The groups are shells around one centre, one inside the other: the same stretched ball of 7 dimensions in 8 sizes.
In the rows, zero is written as 128.
Known rows, each followed by its group:
[104 117 102 152 144 178 134 125 157 134 105 140  79 123 144 139 139 105
 145 113 130 103 144 159  80] | z52
[122 137 108 134 116 192  95 131 137 139 107 149  52 152 115 136 177 107
 144 163  93  74 169 117  76] | z700
[118 103 108 181 168 172 138 120 145 134  87 113  92 158  85 164 133 135
 165 104 125 108 207 194  43] | z123
[118  97  99 172 148 168 128 128 147 130 101 129  77 132 115 156 133 115
 163 118 130  83 173 178  68] | z220
[110  78 113 176 167 174 149  98 158 135  96 107 114 140  85 148 115 152
 169  94 134 115 194 192  51] | z751
[116  95 112 141 138 181 114 118 160 123 121 148  65 115 140 130 128 121
 162 129 125  73 150 139  81] | z942
[ 98 100 106 167 166 172 150 116 162 129 101 123  99 124 131 144 121 117
 152  93 139 122 152 186  69] | z52
[106 124 117 151 167 182 125 126 157 120 105 136  71 143 132 141 138 114
 150 115 116 114 163 158  60] | z220
[114 124 113 149 164 182 107 142 149 114 117 144  45 139 142 149 146 100
 154 133 114  83 163 153  70] | z609
[124 116 100 154 116 181 115 122 138 147  95 135  76 146  98 144 161 119
 152 144 109  79 178 144  72] | z123
[119  94 107 151 128 169 110 122 154 121 111 144  69 120 129 133 131 114
 162 139 115  79 144 142  79] | z700
[ 94 102 112 180 203 169 153 127 162 114 105 114  90 133 134 160 113 113
 157  80 143 129 165 211  57] | z609
[103 100 104 142 120 181 127 109 157 139 112 138  91 115 130 123 141 115
 147 131 120  96 132 139  92] | z603
[ 90 103 116 173 211 175 156 125 168 112 111 118  88 128 146 156 108 115
 156  72 149 131 162 210  59] | z751
[ 94  97 114 161 185 168 149 121 178 109 113 136  85 106 167 138  99 111
 157  81 148 123 131 184  71] | z609
[108 121  99 152 136 179 128 130 151 137 106 142  72 126 140 143 149 100
 144 123 127  91 149 155  83] | z942
[124 106 113 147 138 186 108 120 146 131 110 138  64 143 108 141 147 128
 162 139 111  73 183 142  66] | z942
[130  98 104 144  99 180 106 109 145 144 101 142  79 135  96 129 151 133
 161 153 105  68 171 124  76] | z700
[125 112 108 121  91 188  88 120 147 135 120 162  53 122 131 116 161 112
 152 172  97  55 140  95  95] | z603
[129 100  99 162 135 167 117 132 151 126 102 146  60 126 128 150 130 116
 168 125 130  65 171 159  69] | z942
[120 124 109 139 134 172 103 139 159 113 111 165  43 122 162 132 136  97
 154 137 114  81 136 128  76] | z123
[110 107 108 173 189 169 139 137 159 113 106 132  67 131 143 162 116 111
 163  91 143 101 173 196  57] | z603
[121  94 106 157 134 179 111 121 141 132 112 129  72 136 101 145 146 122
 163 143 113  70 175 154  75] | z123
[110 101 103 163 150 172 143 116 161 134  97 133  91 125 128 143 123 124
 157 100 138 105 162 173  67] | z123
[105 110 113 153 152 182 132 112 156 133 103 128  91 138 116 136 138 125
 151 116 119 114 163 159  66] | z220
[123 139 108 132 117 192  98 131 142 138 106 154  51 148 124 134 172 107
 144 157  97  76 166 116  76] | z609
[112 137 119 144 167 187 108 139 150 115 113 145  47 149 139 145 151 103
 149 132 107  97 167 146  62] | z609
[110  95 106 166 145 185 139 104 144 150  99 110 106 147  81 149 146 139
 156 116 124 100 193 176  65] | z609
[109 132 113 150 157 185 122 130 150 128 103 138  67 149 127 145 151 110
 146 123 113 107 169 154  63] | z220
[100 116 111 179 204 172 158 130 163 120  95 121  86 140 137 164 115 116
 156  71 148 130 180 211  48] | z609
[107 122 116 120 129 192  99 127 156 122 131 158  50 119 158 119 154  99
 144 152 106  78 125 111  96] | z700
[102 113 111 152 155 184 138 115 159 135 106 132  88 131 131 138 136 120
 148 107 129 111 159 162  71] | z603
[115  81 106 174 163 169 139 115 157 127 103 122  90 128 110 152 114 134
 171 101 139  92 180 188  61] | z52
[100 102 104 160 151 179 145 113 158 139 105 125  98 125 125 141 133 119
 149 104 135 110 154 173  77] | z220
[100 118 108 155 153 188 137 116 150 141 104 124  91 141 116 143 150 117
 143 115 122 112 166 165  72] | z603
[109  93 110 166 159 184 134 111 146 138 106 112  94 145  91 151 140 134
 160 116 124  97 190 179  64] | z123
[ 97  96 109 174 185 171 148 123 160 120 109 119  90 125 133 154 117 113
 157  91 142 116 159 199  67] | z942
[104 126 119 143 154 194 114 121 146 130 113 129  73 152 113 137 160 115
 144 138 101 106 167 145  69] | z751
[132  85 104 161 130 171 123 113 154 135  98 139  79 128 106 144 124 140
 174 121 131  69 186 158  63] | z751
[ 94  97 112 186 195 172 166 109 159 131  90 100 118 146 101 159 116 134
 156  74 141 145 185 217  47] | z751
[111 123 113 154 170 176 124 135 159 115 107 144  59 134 148 146 130 107
 154 110 125 103 160 163  62] | z52
[103  83  96 166 141 168 146 113 160 136 108 128  99 106 132 140 120 115
 157 104 145  95 141 178  87] | z700
[ 93 108 115 144 148 183 128 113 159 127 116 130  90 125 133 126 139 111
 143 125 114 117 132 149  83] | z700
[114  79 108 156 135 175 121 110 152 130 115 128  86 120 110 136 129 128
 165 131 122  79 158 156  80] | z942
[108 116 105 146 136 173 122 127 160 124 108 149  70 118 151 131 135 101
 148 125 121  98 131 144  82] | z52
[129  96 111 146 116 182 100 113 141 135 108 136  71 143  90 135 151 133
 164 157  99  68 179 130  70] | z123
[131 111 105 144 113 183  99 125 140 137 106 146  59 141 107 139 158 120
 159 155 105  60 177 128  74] | z52
[111 123 100 151 139 177 125 134 153 132 106 146  65 126 146 144 145  98
 147 122 127  89 148 154  80] | z52
[121  69  99 178 152 159 140 116 160 125 101 128  89 114 118 152 103 132
 177  99 148  81 171 190  66] | z751
[121  84 100 166 140 171 126 121 149 133 109 131  77 122 115 150 129 123
 168 121 135  69 172 172  76] | z220
[ 86 123 106 172 199 168 158 137 169 114 104 130  83 121 170 154 116  91
 143  74 149 139 136 204  68] | z751
[104  92 112 154 161 175 129 120 163 117 120 136  76 113 144 137 119 115
 160 111 133  94 144 165  79] | z52
[ 97  83 103 187 189 161 169 115 169 124  97 114 109 117 132 157  96 125
 164  64 161 127 163 220  60] | z609
[122  92 104 143 119 173 111 120 158 126 115 153  66 110 139 128 129 117
 164 137 123  66 142 133  86] | z220
[113  79 100 165 131 174 136 107 151 143 106 122  99 121 103 142 130 131
 163 118 134  82 167 170  80] | z942
[124 113 115 146 142 173 103 130 156 112 107 153  53 135 134 135 133 116
 163 137 108  85 159 135  62] | z700
[123 120 110 125 109 184  95 126 154 127 116 165  50 122 146 120 151 108
 152 156 104  68 139 104  86] | z123
[125 101 100 156 137 175 111 135 146 127 114 144  53 125 130 151 141 109
 164 134 127  56 169 156  79] | z603
[106 120 106 145 153 180 113 142 153 116 125 149  48 118 163 142 144  87
 148 131 123  80 134 151  89] | z751
[ 90 107 111 156 169 176 147 117 168 123 110 130  94 118 149 135 121 109
 146  95 135 129 133 173  76] | z942
[132 131 108 138 119 181  95 135 147 127 102 161  44 143 130 136 156 111
 155 152 101  70 168 119  67] | z603
[ 96  94 111 185 205 174 161 119 159 124 102 106 101 137 118 165 113 126
 160  73 150 126 184 222  54] | z700
[114 131 104 135 117 185 112 128 150 138 106 153  64 132 139 130 160 102
 141 143 110  86 145 125  84] | z603
[ 97  98 110 154 165 173 135 123 167 115 120 137  78 108 158 136 117 105
 154 104 137 105 129 168  83] | z220

New rows, each followed by its group:
[114 124 115 133 137 191  94 133 143 123 124 147  47 139 132 134 163 102
 148 158  98  74 153 125  83] | z751
[119 117 104 161 140 180 129 120 147 142  90 131  83 149 103 149 148 126
 154 120 120  98 187 162  59] | z603
[108 106 111 159 155 183 126 119 146 132 108 122  83 143 106 146 145 121
 154 125 117  99 174 166  68] | z52
[119  70 112 177 162 170 137 105 154 128 100 113  99 136  86 152 112 150
 178 104 133  93 196 189  52] | z609
[115  96 103 168 137 176 133 111 143 144  95 117  98 143  86 149 143 131
 158 123 120  97 184 172  66] | z942
[121 106 108 132 102 189  97 115 143 140 117 146  66 130 112 124 162 119
 153 164 100  63 154 113  90] | z123
[113  94  92 176 153 161 146 131 159 129  99 136  80 111 144 156 116 108
 162  94 153  88 156 191  75] | z751
[120 109 112 150 149 179 108 130 149 119 113 141  57 137 125 143 140 115
 161 135 113  78 169 149  68] | z52
[120  78 102 168 143 168 133 114 156 132 104 130  86 119 114 147 117 132
 171 111 139  78 172 175  70] | z220
[118 110 102 135 110 186 108 122 148 139 117 151  63 120 134 129 155 109
 150 149 115  64 146 125  94] | z123
[102 121 116 141 165 184 128 127 167 118 117 149  65 121 164 133 129 107
 149 108 130 105 141 151  75] | z609
[103 108 116 149 147 182 125 111 155 129 107 127  91 138 113 131 141 123
 149 127 109 116 155 150  69] | z603
[127 114 116 151 142 179  99 127 143 121 103 137  59 155 101 143 149 123
 162 148  97  83 184 141  56] | z609
[106  81 104 179 176 163 153 117 166 122 102 122  96 116 131 153 101 125
 168  82 153 107 163 203  63] | z123
[124 106 102 146 107 178 107 119 144 140 104 143  72 132 110 133 153 118
 155 151 107  71 159 130  80] | z220
[ 90 129 112 148 169 183 138 128 162 124 112 136  79 128 156 137 140  97
 137 106 126 126 134 163  78] | z123
[117 106 116 135 140 179 102 128 160 112 123 157  49 118 152 127 132 110
 160 139 114  74 141 128  80] | z123
[131 106 102 132  94 179  90 126 146 132 115 161  50 121 130 126 153 110
 158 166 104  49 146 108  90] | z123
[105  91 103 166 158 176 140 118 154 133 111 122  89 122 122 149 129 118
 158 107 139  93 163 183  78] | z52
[121  78  99 185 153 162 148 111 154 137  88 117 103 133  93 158 113 141
 173  95 143  96 192 197  54] | z609
[118 128 109 150 144 186 113 131 144 132 103 140  61 150 118 147 157 113
 151 135 110  88 178 148  65] | z52
[102 116 113 142 152 190 121 123 153 128 121 137  70 130 137 136 147 109
 147 127 119  93 151 148  82] | z123
[133 116 100 140  99 178  97 128 143 137 103 157  55 133 120 134 157 113
 156 159 105  59 161 118  79] | z123
[120  75 103 182 148 166 139 107 148 137  92 110 105 140  76 155 122 145
 173 110 130  94 196 190  55] | z609
[108 110 101 155 134 174 132 121 156 135 101 138  84 123 133 138 138 109
 149 119 126 100 145 156  79] | z220
[ 89 141 111 140 170 182 134 139 168 116 116 153  62 117 188 134 137  81
 133 104 130 123 115 155  84] | z751
[ 89  96 112 153 163 180 138 114 161 124 121 123  94 117 137 133 129 110
 147 111 128 115 133 169  86] | z609
[101 119 108 174 200 167 146 143 165 108 103 134  67 129 161 161 114  99
 155  80 146 120 159 202  57] | z609
[109 138 115 128 139 186 102 136 155 117 117 159  47 132 158 126 154  94
 141 145 102  95 133 120  81] | z942
[105 107 101 170 159 171 141 127 152 131 101 125  86 130 126 153 133 108
 152 106 134 105 160 184  71] | z52
[ 96  87 113 143 137 185 127 102 157 133 124 126  97 115 121 122 136 122
 150 131 118 100 133 146  92] | z751
[110 101  99 170 139 171 141 115 150 142  92 122 100 134 105 148 137 121
 154 112 128 106 167 176  69] | z603
[112 121 110 137 134 179 116 125 161 125 109 155  65 123 151 126 138 108
 149 128 117  96 138 131  77] | z942
[122 132 108 123 102 185  85 134 145 128 115 165  43 131 142 122 167  95
 144 172  91  68 134  97  90] | z603
[ 87 104 114 139 149 181 131 114 167 121 125 137  88 106 158 119 130 102
 141 120 123 116 107 146  95] | z751
[119 123 112 116 100 189  92 122 154 130 119 167  52 122 146 112 158 107
 146 164  97  71 130  92  92] | z609
[125  70 101 161 125 168 129 106 159 136 105 136  90 112 112 137 114 140
 175 117 138  70 167 160  74] | z751
[102 122 106 153 161 169 130 137 165 113 108 149  65 117 169 139 126  91
 147 108 130 111 127 162  76] | z123
[111 121 100 144 123 179 118 129 150 135 108 149  67 124 141 135 152  99
 144 136 118  85 140 138  87] | z220
[112 117  97 171 146 171 140 127 147 141  88 127  88 142 113 156 143 112
 150 110 129 106 174 179  64] | z603
[127  84 104 168 132 172 126 108 146 141  94 122  92 142  81 148 133 144
 171 125 121  81 195 166  59] | z123
[115 106 110 171 172 168 131 130 155 118  98 130  73 140 122 156 124 118
 164 106 128 103 177 182  53] | z220
[101  83 105 170 151 175 148 103 155 140 102 112 113 127 101 143 127 132
 157 104 134 111 165 184  73] | z123
[116  79 101 168 141 169 136 111 155 135 103 126  93 121 110 145 120 131
 168 111 137  85 169 175  71] | z52
[108 125 104 155 152 175 122 138 152 123 107 143  62 131 146 146 144  94
 147 123 121  98 147 159  76] | z52
[138 124 101 166 136 172 109 139 137 133  86 141  54 160  99 162 153 119
 164 136 110  74 204 158  48] | z609
[122  85 100 158 130 170 126 117 157 133 108 141  78 114 126 140 123 125
 167 119 136  70 161 159  78] | z942
[123  98  92 166 128 167 128 128 149 137  99 139  74 122 124 151 134 113
 162 121 135  71 165 167  77] | z603
[116  98 101 152 113 186 121 108 140 153 105 125  92 137  89 138 158 128
 153 143 113  78 173 146  82] | z609
[105 130 115 139 166 187 120 136 161 116 120 153  51 126 167 138 138  99
 147 116 126  95 146 149  76] | z751
[123  90 103 171 151 174 128 121 146 134 103 124  79 137 100 157 132 130
 169 117 131  76 192 179  63] | z52
[120  91 104 172 145 174 137 110 148 142  92 119  97 142  88 152 131 140
 166 111 130  93 196 179  57] | z942
